The rows of a group lie close to one hidden flat surface of 13 dimensions, which passes through zero. Surfaces can cross.
In the rows, 128 means zero.
Known rows, each followed by its group:
112 121 110 145 117 140 162 123 140 147 101 127 156 126 120 118 105 -> J
141 126 135 127 157 148 152 148 105 161 110 148 134 124 146 168 123 -> L
146 131 128 161 120  98 145 152 115 121 105 117  82  96  94 134 107 -> D
135 116 140 120 146 141 112 120 117  86 143 136 138 111 115  85 102 -> L
154 134  95 128 135 162 170 123 151 138 158 138 143 134  88 108  66 -> M
133  97 154 106 107 109 117 130 117  94 118 135 122 113  77 122 144 -> D
182 120 116 126 114 113 122  92 158 125 154 133  98 114 156 108 116 -> L
163 102 138 115 104 152 144 123 141 113 134 129 181 118 134 129 137 -> B
 92 158 140 121 125 114 127 141 110 131 123  94 131 160 118 122 155 -> B
 97 128 121 146 127 145 113 140 141 156 130 113 128 134 121 154 141 -> D
136 168 116 149 129 115 138 133 117 104 128 121 147  80 105 128  82 -> D
155 130 144  91 130 112 108  99 128 114 129 173 142 130 134 126 138 -> J
124 139 144 130 136 105 124 132  81  84  92 141 129 140 143 108 115 -> J
141 125 117 122 140 127 131  84 140 135 144 154 112 119 161 120 111 -> L
133 143 113 111 121 146 146 112 119 153 128 101 116 176 152 125 105 -> J
122 153 111 114  95 101 123 136 148  99 101 133 144 104 122 126 126 -> L
143 104 140  97 123 169 117 131 147 155 110 128 143 127 143 144 134 -> M
108 111 119  98 107 116 119 122 170 153 146 118 150 137  98  96 164 -> D
 91 153 127  88 111  96 144 175 136  80  75 133 117 125 113  99 149 -> D
110 131 122 122 105 119 134 135 157  99 100 136 130 107 162 128 152 -> L
112 135 124 146 120 127 134 111 103 115 140 116 149 151  78 115  98 -> M
136 123 140 146 100 105  93 114 104 124  86 111  86 127 100 143 103 -> B
138 150 160 116 141 144 118 118  99 124 136  92 128 115 120 120 111 -> B
126 147 121 112 113 120 137 111 138  99 126 134 114 126 135 125 120 -> M
141 122 119 127 104 121 148 129 151 123 101 131 120 108 144 127 127 -> M
145 150 120 121 118  99 124 124 130  97 112 148 143 117 186 126 137 -> D
126 168 122 104 136 132 137 104 132 132 188 128 123 150 131 162 143 -> M
143 106 143 142 131 127 121 136 132 143 113 138 105 125 114 138 135 -> J
114 137 143 120 139 146 101 119  99 134 113 127 110 137 122 161 111 -> M
138 113 125 131 157 121 152 126  85 116 117 144 111 103 127 107  79 -> J
132 132 137 162 132 114 129 142 115  99 143 114 133 113 139 123 143 -> B
100 121 114 196 103 108 126  94 118 113 126 130 113 105 105 175 114 -> D
 86 147 147 113 149 124 108 155 113 114 136 114 159 107 114 112 157 -> B
 95 135 122 141 118 126 152 113 132 141 112 130 131 162  96 121 121 -> J
104 148 120  96 132 156 139 140 123 159 116 128 164 152 126 155 123 -> J
122  96 125 119 138 149 108 119 124 149 107 132 132 119 116 102  95 -> J
169 141 125 142 135 115 122 133 128 171 159  92 139 127 120 104 121 -> D
 64 113 123 121 134 133 142 116 129 157 121 120 136 166  95  90 134 -> M
113 129 124  93 137 143 120 124 137 133 132 146 135 141 123 125 126 -> B
129 146 128 104 127 120 169 105  93 127 126 145 155 164 102 134 107 -> M
105  98 138 111 123 133 140 102 125 143  95 153  99 126 107 148 123 -> L
175 144 152 105 125 122 153 106 110 114 137 126 137  71 112 140 103 -> B
102 145 134 143 127 124 122  94 109 132 139 112 141 144 156 140 141 -> M
152 131 131 130 108 141 129 126 131 119 129 113 122 125 109 145 111 -> L
140 116 121 145 133 136 161 137 142 127 146 138 166  88 134 129 133 -> M
123 142 113 132 139 138 162 133 142 146 149 139 165 108 143 147 137 -> M
115 102 127 112 142 103 137 119 121 146 103 177 162  97 142 120 141 -> L
156 102  98 162  88 104 194  97 161 200 126 116 160 143 131 121 132 -> J
133 133 111 139 143 116 135 123 148 160 113 130 135  85 157  97 110 -> B
133 128 148  71 131 130 139 119 116 147 110 129 105 156 106 115 126 -> B
134 138 144 123 145 153 125 136 115 122 139 123 132 134 153 148 136 -> M
160 138 127  99  96 107 166 114 140 122 121 133 104 148 132 137 136 -> B
121 148 129 132 124 135 168 134 119  96 134 119 105 140 116 140 118 -> B
154 110 138 112 101  88 157 140 146  95 130 132 113 115 122 107 169 -> D
136 114 149 135 109 109  94 127 153 104 116 139 111 115 112 127 159 -> J
112 112  95 159 131  85 115  83 128 111 138 169 102 131 117  97  97 -> B
106 115 131 128  83 133 142 142 152 130 109 103 124 130  84 154 153 -> L
100 113 127 155 145 167 124 165 147 150 131  98 107 112  88 120 117 -> D
107 126 104 131 134  99  93 133 160 140 134 128 125 108 163  87 148 -> J
161 124 119 129 151  98 165 117 118 162 156 136 107 159 170 105 142 -> J
129 133 127 116 162 128 119 104 117 122 172 153 100 113  99 126 102 -> L
106 119 125 148 155 116 144 174 129 153 132 129 115 103 102 127 146 -> D
 99 110 124 112 124 148 166  97 144 153 127 148 163 133 140 139 145 -> L
 78 118 113 130 130 108  97 115 130 166 110 131 156 141 106  98 129 -> L
127 156 144 133 124 136 138 111 121 128 134  72 128 140 143  90 119 -> B
 92 137 128 111 120 127  95 139 141 118 122 116 129 141 121 115 149 -> L
106 125 139 114 165 140 150 132 106 125 144 147 131 146 105 111 125 -> J
114 100 129 149 112  95 136 108 117 126 121 126 163 140 115  87 144 -> D
 96 134 115 166 121 100 112 116 149 105 177 107 131 118 129 102 159 -> D
122 115 131 119 133 151 135 114 134 154 124 134 149 116 136 142 128 -> M

New rows, each followed by its group:
100 148 124 124 143  93 155 178 102 118 112 127 113 147  86 106 135 -> L
116 135 128 134 119 147  77 147 147 138 132 100 139 105 107 147 132 -> D
119 112 129 124 122 146 138 130 133 140 104 140 100 145 142 163 134 -> D
171 138 126 147 118 141 143 147 125 104 141 111 146 144 132 122 112 -> M
136 151 119 129 130  92 113 126 104 160 127 136 126 151 120 156 130 -> M
143 135  98 109 122 133 147 116 118 127 128 130 152  79 135 142  76 -> J
104 143 119 154 151 157 142 144 130 119 160 110 128 120 134 127 120 -> J
119 109 130 154 122 122 119 118 129 159 135 105  97 138 112 133 137 -> M
 98 151 121 109 140 104  89 164 147  96 135 148 118  99 143 137 169 -> B
135 142 154 177 118 138 112 104 136 101 132 130 127 148 120 143 135 -> J
140 128 127 135 144 134 150 120 113 133 163 122 136 164 118 105 121 -> M
139 132 144 143 134 136 115 109 138 133 101 163 127 140 130 139 119 -> J
135  73 127 163 143 167 124 137 157 121 136 127 118  98 132  87 110 -> B
128 127 158 126 148 139  54 114 100  87 155 115 141 128 142  99 130 -> B
 98 161 106 143 106 101 140 125 123 123  91 140 113 128 133 178 123 -> D
119 112 132 130 116 141  65 141 154 163  70 124 118 129 134 136 132 -> J
114 155 132 124 114 139  88 116 116 114 110 110 140 135 130 143 110 -> B
134 123 125 155 116  88  94  94 119 153 143 124 112 112 116 152 135 -> M
111 177 125 123 122 115 116 130 120 104 138 103 145 157 144 111 136 -> D
130  92 128 154 142 116 144 126 125 136 141 149 123  93 108 126 129 -> D
 99 104 121 153 125 104 147 108 132 142 145 139 129 102  93 130 138 -> L
116 133 146 150 165 115 118  99  80  84 131 145  95 143 177 103 118 -> L
144 116 142 116 136 146 138 113 131 194 120  97 145 118 127  97 113 -> B
118 120 124 121 120 160 121 124 177 119 136 118  78 118 145 128 134 -> L
150 135 141 105 123 123 123 116 128  89 141 134 109 108 125 124 122 -> B
173 123 132 103  99 109  93  87 142 111 142 119 155 124 134  79 119 -> D
151 153 145  90 174 146 103 139 103 112 183 133 143 160 147 106 134 -> L
102 153 132 147 142 130 105 121 106 135 124 105 138 117 121 125 105 -> B
120 112 144  91 104 162 120 145 134 147  68 122 138 140 124 153 132 -> M
168 106 167 103  82 128 144 127 119 153 125  83 164 155 103 143 172 -> B
144 101 154 117 122 124 108 128  96 116 131 131 141 185 126 129 157 -> B
173 141  97 151 123 150 116 140 157 167 131 107 104 158 137 127  87 -> M
144 133 140 115 140 155 136 175 148 120 144 107 109 124 139 126 153 -> D
134  96 104 175 101 101 111  94 141 160 120 129 141 113 111 123 109 -> B
164 104 135 155 120 118 131 117 123 120 137 123 137 111 129 117 123 -> M
109 156 128  93 112 106 115 117 105 140  84 139 112 148  94 161 111 -> B
115 136 106 150 140 103 100 173 129 172 106 127 132 135 118 128 133 -> M
144 144 114 143 119 139 139 104 142 118 157 113 160 135 155 109 114 -> L
 98  77 108 159 127 114  90 139 144 187 122 142 167 121 101 131 153 -> B
117 100 119 163 134 154 128 135 124  96 145 150 125 145 113 143 117 -> B
131 109 145 142 137 147 128  81 113  93 141 140 122 117 152 119 109 -> L
141 128 133 149 157 135 136 137 116 145 165 102 141 140 129  86 125 -> D
 88 121 110 110 128 124 126 133 121 138 143 112 137 116  90 117 123 -> J
118 109 127 113 130 146 118 154 168 109 139 128 118 103 111 101 139 -> M
105 102 121 146 133 136 141 104 142 128 163 146 135 116 120 135 141 -> D
164 138 118 127 126  90 143 110 113 126 141 144 131 125 119 113 108 -> L
188 130 144 134 112 132 108 127 165 128 107 157 100 104 153 178 139 -> J
107 120 135 100 105 133 109 108 139 111  81 132  95 122 123 124 114 -> M
124 134 123 124 135 155 128 135 144 147 118 120 166 127 160 114 123 -> B
119 146  99 124 143 107  99 135 131 149 111 149 133 136 126 106 101 -> M
 83 129 138 130 157 145 106 135  95 148 148 109 121 161  89 131 126 -> J
105 156 111 118 151 118 125 141 145  90 135 165 115  77 145 135 122 -> D
111 128 114 161 113  96 142 113 148 152 127 124 118 146 116 113 144 -> J
141 101 109 168  97 141 123 102 135 118 133 140 168 154 134 145 115 -> B
109 123 111 161 133 145 154 154 144 150 140 112 139 103  89 139 119 -> L
100 119 124 128 131 119 106 132 148 130  99 140  86  83 129 138 129 -> M
140 155 141 105 133  96 105 157  77 133 116 123 110 166  76 146 124 -> L
115 145 140 112 103 128 135 132 136  75 114  99 140 150 151  83 145 -> B
112 160 128 111 138 130 137 131 134 124  97 168 104 130 113 163 114 -> J
123 118 140 113 143 138 118 106 122 130 131 133 104 142 145 113 126 -> M
142 134 130 163 108 107  99 125 118  94 113  97 157  96 115  83  98 -> D
130 115 131 122  83 129 119 131 145  97 101 121 173  95 101 124 126 -> L
129  99 107 113 129  97 128 130 155 179 108 147 126 126 123  85 134 -> L
131 132 122 135 120 122 118 153 148 131 125 110 109 143 144 115 150 -> M
122 122 148 105 139 161 111 133 146 111 154 104 137 112 126  94 140 -> B
117 157 103 127 144 167 114 126 147 155 153 120 150 127 123 136  92 -> L
134  71 148 196 131 148 105 122 109 124 126 109 118 114 125 122 118 -> D
105 148 109 150 106  96 130 121 117 103 134 109  94 167  48 100  93 -> M
